There are 10 hidden switches. A switch that is on adds its own fixed numbers to the row, and there is some noise. The rows also spread widely along 13 directions, which tell nothing about the answers.
Known rows, each followed by its switches (1 for on, 0 for off):
[-33 -37 -30 -25 -31  14 -11  21   2  17  61  13 -48 -37 -27 -28  69  26
  11  28 -24  35  58  39 -39]  1 0 0 0 0 0 0 1 0 1
[ 10   6 -25 -18 -27 -30  25  -1  -2   4  32 -26   6  -5 -23  29  11   6
  19  52  -5   1  -2  31  -8]  1 0 1 1 1 1 0 1 1 0
[ 20 -17  16  -9 -58 -66 -46 -76   7  -3  71 -24  10  -2 -40  54 -16 -29
  10  16  13   7   3  31 -53]  1 0 1 1 0 0 1 1 0 0
[ 23 -26 -21  10 -19 -56   2   1  20 -36  41 -15  43  13  14  38  46  -5
   2  43 -34   4   8  38  -9]  1 1 1 0 0 0 1 1 0 1
[-22 -14  -6  13 -23 -25 -32 -19  26 -39  57   2  29  13  -7  34 -18 -44
  -2  -3   5 -32 -15   4 -21]  1 0 1 0 0 0 1 1 1 0
[-25   4 -20 -17 -31  -9 -34 -31 -14 -19  52  10 -21  -3 -14  33  17 -30
  -7   6 -25  24  33  -3 -22]  0 1 1 1 0 1 1 1 1 0
[-29   7 -33 -19  46  25  71  39  52  44  51 -30  11  -1 -38 -20  92  14
  52  56 -26   2  15  29 -13]  1 1 1 1 0 0 0 1 1 0
[ 15  14  40 -33 -69 -72  41  39   0 -16  11 -27  -6  24   1  -8  28  41
  27  79 -24 -65  -5  43   6]  1 1 1 0 0 1 1 1 0 1
[ 22  -3 -26   9 -48   1  23 -29  49 -32  36 -42  59  24 -43  51  -9 -16
  33   3  59  11  -5  -4 -47]  0 1 0 1 0 1 1 1 1 0
[-38   5   4 -60 -42   2  21  33   7 -43 -27 -12 -21  31  19 -56  40  21
  36  12  -7  13  20 -13 -33]  0 1 0 1 0 0 0 0 1 1
[ 14  12 -33 -14 -17  -2 -15 -28  15 -31  11  13  13   4  -2  46 -16   1
   0   8   9 -11  -9  -4 -43]  1 0 1 0 1 0 1 1 1 0
[ 27  31 -10 -41 -22 -35  71  21  -7 -22 -25 -60  45  29   7  18  25  31
  48  59  20  -1 -27  -2   3]  0 0 1 1 0 1 0 0 0 1
[-18   8 -16   8  26 -14   9  27  25  22  58   8  22 -17  13  27  13  -9
 -29  39 -35 -37  12  13 -22]  1 0 1 0 0 0 1 0 1 0
[-11 -11 -23   0  21 -63 -20   7  -9 -52  15  16  57  30  61   9  12 -16
 -20  28 -38 -48 -25  41  -8]  1 0 0 1 0 0 0 0 1 0
[-27  16  15 -66 -22 -44  17  25  -7  11  -3 -43 -34  -8  -5  -8 -17   4
   8  18 -27  -8  -8  -8   4]  0 1 1 1 0 0 1 0 0 0
[ 35  28  -6 -31 -22   0  15 -15   7 -41 -31  -3   1  38   2  20  51  46
  45  27   3   1  -8   0 -28]  0 0 1 0 0 0 1 1 1 0
[ 16 -13 -27  28 -22  -9  15  10  25 -59  19   5 -30   3 -17  32  48  32
  -6  21  -7 -47   0  31 -23]  1 1 1 1 0 0 1 0 1 0
[-96 -21  -9  -5 -61 -22 -73 -28 -13 -31  69  53 -20 -10 -36   4 -31 -13
  -7   9 -31 -36  30  44  -2]  0 0 1 0 0 0 1 1 1 0
[-15   2 -15   4   0  -9  16 -12  52 -17  10 -19  26  13 -13  31  29  -6
   6  16 -22  23  17  -5 -16]  1 1 1 1 0 0 0 0 1 0
[ 27 -25 -87 -20  32 -31  13  -7  18 -50  -4 -32  50  12  15  46  17  -3
  17  11 -30  48 -17   8  -6]  1 1 1 1 0 0 1 1 1 1
[-41   6 -38   2   1 -26  -5  -4   7 -42  -3  14  -4  -6 -13  46 -35  11
 -13   8 -21 -44 -34  18  46]  0 0 1 0 1 0 1 0 0 0
[-24  18 -44 -64 -66  18 -47 -39 -33 -45 -26  19  26 -10  16  15  -5  21
  10  12   0  74  53 -21 -61]  1 0 1 0 0 0 0 0 0 0
[ 66 -15 -18   9   4 -48  50  -2  22 -47  19 -51   3  24 -10  34  58  10
  43  39  26 -34 -52  36 -14]  1 0 1 1 1 0 1 0 0 1
[ 17   9 -20   4 -18  -5  20   6  -3 -20  31 -14  22  -4   8  44  35   1
 -17  22  23 -12  -1  -4 -35]  0 0 1 1 0 0 0 1 0 0
[  8  38 -29 -33   6 -26  10  -6 -15 -33  18 -19  63  30  31  38  -2 -40
  10  26   6 -30 -30 -20 -18]  1 1 1 1 0 1 1 1 1 0
[ 24 -27 -75 -45  16 -48 -49 -35 -56 -30  20  -8  11 -10  17  40 -15 -16
   3 -15 -15  28 -23  23 -39]  0 1 1 1 0 0 0 1 1 0
[-36  -6   0 -29   1 -47   5  -3  21   3  45  15 -12  -3  -8 -11   5  14
   8  45 -38 -72   3  59 -31]  1 1 1 1 1 0 1 0 0 1
[-24  47 -74 -64  16 -26 -20 -20 -81  -3  15   5  44  -5  46  38 -22 -52
 -14  20  -5  31 -11 -24  -1]  0 1 0 1 1 0 0 0 1 0
[-55  69 -27 -75  21   7 -15 -75 -15  12  -1  22   3  15 -25  23 -24 -15
  35   7  11 -24 -24 -13  -8]  0 1 0 1 1 0 1 0 0 0

New rows. What belongs after each?
[-40  27  32  -6 -15 -37  -4 -51  50 -15  -6  14  18  46 -12  25  33  11
  15  32 -57   4  28  14   4]  0 1 1 1 0 0 0 0 1 0
[  8 -28 -56  44 -28 -31  48  54   6 -21  65  -9  38 -13  -7  33  70  37
 -15  87 -25  -7  27  81  12]  0 0 0 1 0 0 1 1 1 0
[ -7 -31 -31 -20  20 -38  12  12  24 -12   7 -14  -1   7 -14 -18  23  38
  33  27 -29 -19 -19  66  -9]  1 0 0 1 0 0 0 0 1 0
[-18   4  -2  -3   4 -28   9 -36  31  16  53   1  31   9 -41  23  21  16
  27  43   0 -57 -13  58 -29]  1 0 1 1 0 0 0 1 0 0
[ 58  15  14 -26 -61 -35  18  14   2  16  22 -23  47   1  34  21  -6  15
 -11  44  34  -8  19  -8 -98]  1 0 0 0 0 0 0 0 1 1
[ 33  14  17 -59 -10 -37  -9 -18   4 -19  -4 -10  13  29  48  -1   4   0
   7   5  -8 -15   6 -17 -97]  0 1 1 1 0 0 1 0 1 1
[ 21  13 -32 -49  39 -20 -16 -32   0   3   0  14   9   6  28  27  22  18
  -1  11 -50  12  10  11 -57]  0 1 1 1 0 0 1 1 1 0
[-38 -11 -54 -40  45  -5 -22 -19  -9 -27  24   6  -3   7   9   5  15 -29
  15 -13 -23   7 -25   0  10]  0 0 0 1 0 1 1 1 0 1
[  25   37   -8  -40   52  -25   36   26   -2   14   -3   22  -39   15
   20    7   51   49    7   45  -42 -105  -40   25  -14]  1 1 1 0 0 0 1 1 1 1
[  7 -14 -35 -46   4 -40 -38 -87   2 -12  37 -25  22   9 -23  46 -24 -41
  39 -11   9  44 -22   5 -36]  0 0 1 1 1 0 1 1 0 1
[-11 -16  -2  -5   2 -31  -3  26   1  25  79  -3   3 -10   8  -7  73 -21
  -1  39 -29 -13  19  43 -22]  1 1 0 0 0 0 0 1 0 0
[-14 -49 -31  -7 -25 -27 -21 -13  23 -28  56 -17  51  -7   0  11  17  -3
  10  22 -20  43  37  45 -54]  0 0 1 1 0 0 1 1 0 0
[ -9 -13  -6 -17 -74 -50  -6   3  -8 -24  18  -9  13 -15  -4  30 -39  25
 -28  23  -9 -21  19  30 -32]  0 1 1 1 0 1 0 1 0 0
[  8 -16  -6 -33 -24 -68 -23  -1 -23 -23   9 -24  16   1  19  12  -9   0
  10  25 -28   2 -10  30  -6]  1 0 1 0 0 1 0 0 0 0
[-11 -30 -63 -18 -28 -30 -57 -69 -36 -44  44  16   0  -9 -30  39  29   8
  24  22 -24  47  24  59 -15]  0 0 1 1 0 0 1 1 0 0
[  8  18  11 -17 -31 -51   6 -64  32  21  54 -21  40  23 -41  44  10 -10
  43  51  -7  11  16  41 -36]  0 1 1 1 1 0 1 1 1 0
[-41 -14 -48   6   7  35 -27 -30  30 -41  43  29   6   3 -14  23  30 -22
   6 -26  12   3  15 -12 -36]  0 1 0 0 0 0 1 0 0 1
[-69   9 -19  -9  -9 -17  18   3  33  22  25  -9  23 -13 -33  30 -31   0
 -20  19 -18  -3   0   4  33]  0 0 0 1 0 0 0 1 0 0
[-23  21 -64 -57  17 -24  -8 -20 -43   5  20  13  27 -10   3  26   3  13
   5  36 -24  -7  -5  32  -6]  0 1 0 1 0 0 1 1 0 0
[-49  37   3 -35 -28 -23  10  29 -25 -24  11   7  18   6  33   9 -51 -25
 -23  15  27 -83 -35 -30  -1]  0 0 1 0 1 0 0 0 0 1
[ -2 -56  32  14  -2 -74  -9   2  64 -19  61 -43  30  24  21   0  22 -47
   0   7 -47  22  15  21 -32]  0 0 1 1 0 0 1 0 1 1
[ 44  28 -33 -44  11 -20  19 -16 -27   2  13  -4 -23   7  -1  28  38  18
  35  33   3 -16 -16  11 -38]  0 1 1 0 1 0 1 0 1 1
[-22 -14 -93 -23 -13 -18  27  72 -43 -28  41 -13 115 -13  70   5  48 -16
 -12  78 -21  52  29  22   4]  1 0 0 0 0 0 0 1 0 1
[-45  -7  -6  19 -27 -20 -18  30  -8 -72  49  -2   2  10  30  20 -11 -62
 -42 -10   5 -48 -16 -25   5]  0 0 1 1 0 0 1 0 1 0
[-50   1 -41 -31  34 -56 -16 -38 -13  18  52  14  42  13 -25   5   1  -9
  39  45 -33 -43 -21  78   7]  1 1 0 1 0 0 0 0 1 0
[ 13 -11 -34   4 -41 -27  24   2  20   4  48 -29  12 -17 -27  47  32  -4
   5  50  -5  51  19  18  12]  1 0 0 0 1 0 1 1 0 1
[ -8   5 -60 -34 -29 -29 -22 -12 -32 -25  28  -2  41  -5  20  41   1 -25
   3  33 -31  65  28   7  -7]  0 1 1 0 1 0 1 1 1 0
[-33  -4   5 -42 -24 -31 -28  20 -28  15  58 -26 -32 -28   2   5 -15 -48
 -16  -2 -15  10  -2 -23  -5]  0 0 1 0 0 0 1 1 0 0
[ 49 -10 -31  13   4 -38  17 -17  -3 -31  63 -43  37  27   1  54  63 -44
  29  29  19  17 -25   5 -19]  0 0 1 1 0 0 1 1 1 1
[  8   7 -57 -42 -12  11   1  37 -29 -16  39 -12  49 -20  56   6  16 -36
 -13  26  20  32  10 -21 -54]  1 0 0 0 1 0 1 1 0 0
[ 18  -3 -16   0   1  10  53  46  34  -5  43 -30   2  -1  -6   7  77  10
  22  42   9 -15   0   3 -22]  1 0 1 0 0 0 1 1 0 1
[ 81   5 -23 -14   2 -56  10 -42 -19 -42  -9 -36  20  25   4  61  38  17
  30  23  21 -13 -57  25 -23]  1 0 1 1 0 0 0 1 0 0
[ -7  15 -36 -38 -11  -2  -1 -27   2  -4  17   7   5   1 -13  25 -13  12
  28  23  -1   5   9   3 -33]  0 0 1 0 1 1 1 0 1 1
[  0 -25 -62  34 -20 -23 -22   3 -14 -64  56  22  14  -2  14  50  54 -19
 -13  42 -39  19  20  41  22]  1 0 1 0 1 1 1 1 1 0
[ -2 -22   1   8 -28 -62 -17 -27  11 -43  40 -13  21  14  13  45 -31 -38
 -22  -2   4 -30 -26  10 -10]  0 0 1 1 1 1 0 1 0 1
[  2   6 -18   2 -27 -28 -18 -10 -19   1  53  -4 -11 -20 -17  52   0 -24
 -18  14   4 -14   2   0 -22]  1 1 1 0 0 0 0 0 1 0
[ 28 -18 -26 -13  25 -66  21   7  25   7  31  -8  67  11  37  23  27  18
  -5  56 -55 -19   8  55 -46]  1 1 1 1 0 0 0 1 1 1
[ 64  31 -20 -29 -43 -14  27  -9 -20 -46 -28 -34  17  28  21  28  79   9
  43  38  29  49  -2 -12 -24]  1 1 0 0 1 0 0 0 0 0
[ -1  15  13 -59   2 -66  23  21  20  50  23 -13  89   8  33 -11 -31  28
   8  62 -33 -50   0  52 -51]  0 1 0 0 0 0 1 1 0 0
[  49   17   21  -19   36  -27   -2 -100   79   16  -15    9   -3   44
  -25   52   37   35   35    2  -35   -8   -2   13  -65]  1 1 1 1 0 1 0 1 1 1
[  0  -4  -6 -12 -18 -53 -19 -14 -16  -8  64 -12  30   5  10  24   8 -40
   6  31   7 -24 -15  19 -17]  1 0 0 0 0 0 1 0 0 1
[ 10 -15 -54 -50 -11 -16  29  50 -10 -39   5 -38  51   4  35  -5   4   6
  25  18  10   5 -15  -3 -34]  0 1 1 0 0 0 1 1 0 1
[-17  18 -39 -61   6 -26  -9  -5 -14 -48 -15 -13  69  22  40   8 -71 -18
  14   6  11 -42 -44  -9 -37]  1 0 1 1 0 1 1 0 1 0
[ 36  -8 -17  -3  -7 -29 -22 -17  -2 -11  35  14 -50 -15  -4  37  28   5
 -18   5  -8 -38 -16  29 -32]  1 1 0 0 1 0 1 1 0 0
[ 21 -24 -32  -5 -17   7  -4 -28  23 -23  48 -12  22   3 -22  30  39   4
  35   8  25  23  10  11 -62]  0 0 1 0 0 0 1 1 0 1
[ -8 -14 -45  -5 -28 -10 -29 -39 -10 -62  22  30 -23  11 -30  22  49  37
  27  31 -22 -13  10  59 -18]  1 0 1 1 0 0 1 1 1 0
[-39  33 -52 -62  11  23 -19 -16 -37 -19 -27  24 -61 -17  -2  24   8  21
  -2  -8 -26  22   0 -42  14]  0 0 1 0 0 0 1 0 0 1
[ 11   9  17  12 -27 -30  77   3  67  -6  13 -64  -5  22 -48  32  58   3
  41  43  10   8  -9   2  20]  1 1 1 1 1 0 0 0 0 1
[ 25   5 -23 -47   1 -40 -43 -42 -48 -19  -4  16 -16  10  20  16  32  16
  19   2 -15   0 -11  25 -36]  0 1 0 0 0 0 0 0 0 0
[ -1  23  20 -71  40 -38 -22 -38 -21  27  31  -8 -29   6   6  -2 -31 -32
  18 -19  18 -77 -67   0 -54]  0 0 1 1 1 0 0 1 0 0
[  2  26 -20 -14   0 -30  12 -10 -24  13  37  27  -4 -16  16  48  11  15
 -39  46 -12 -54  -2  18 -23]  0 0 1 1 1 0 0 1 0 1
[-33  -1  37 -30 -10 -29 -19 -32  58  34  17 -22  27   0 -10  15 -35 -16
   2  -9 -26  30  21 -18 -39]  0 0 1 0 0 0 0 0 0 0
[-19   0 -34 -10 -39 -38 -30 -19 -39 -32  64  31  62  -7  33  30  -5 -18
 -27  55  -5 -40  17  51 -48]  1 0 1 1 1 1 0 1 0 0
[ 26   3 -19 -23 -34 -74  16  11 -37  14  53 -21  36  -8  -2  29   2  16
   2  73  -5 -47  -5  64 -35]  1 1 1 1 0 0 0 1 1 0
[ 26 -12 -15 -32 -42 -79 -24   5 -48 -14  13  -3 -21  -3  11  21   5  30
  -3  41 -41   0  -6  54   8]  0 0 0 0 0 0 1 1 1 0
[-25 -12  11 -13 -13 -70   9  -1  21   5  18   1  -2   4 -18  10 -36  41
  -3  37 -32 -73 -13  55 -11]  0 0 1 1 0 0 0 0 1 1
[-20  22   1  17  38   2  15 -20  58 -43 -29  33  -9  36  20  34  48  20
 -26   2 -34 -53 -16 -12  13]  1 0 0 1 0 1 0 0 0 1
[ 52 -18 -63  -9 -34  20 -14 -43 -16 -92  -9  17 -17  16  -8  24  50  47
  42  -3  39  -3   4  36 -91]  0 1 1 1 1 1 0 0 1 0
[-55 -22 -34  22 -21   4   8  -4  52 -26  42  36  22  14 -16   6  70  35
   3  57 -65  28  73  57   2]  0 0 0 1 0 1 1 1 1 1
[ 14   4 -59 -24  31  30  10 -24  43  -8 -36   4  -6 -19 -13  42   0  46
   4 -12  -6  31  -3 -12 -40]  1 0 1 0 1 0 0 0 0 0
[ 34  15 -76 -60  39  45   5 -60  12 -50 -64   5 -16  21 -22  17  38  72
  66 -21  17  20 -22   4 -58]  0 1 0 1 0 1 1 0 0 0
[ 26  -3 -22   6   3 -41   2 -17   5 -53  -9   5  35  28  23  38  25  29
   3  26 -16 -24 -14  33 -27]  0 0 1 1 0 0 0 0 1 0
[-21  -5  16 -10 -15 -30 -11  -1  29   1  35 -15  14  -2   8  16  12 -16
  -7  16 -31  19  22  -1 -19]  0 0 1 0 0 0 1 0 0 0
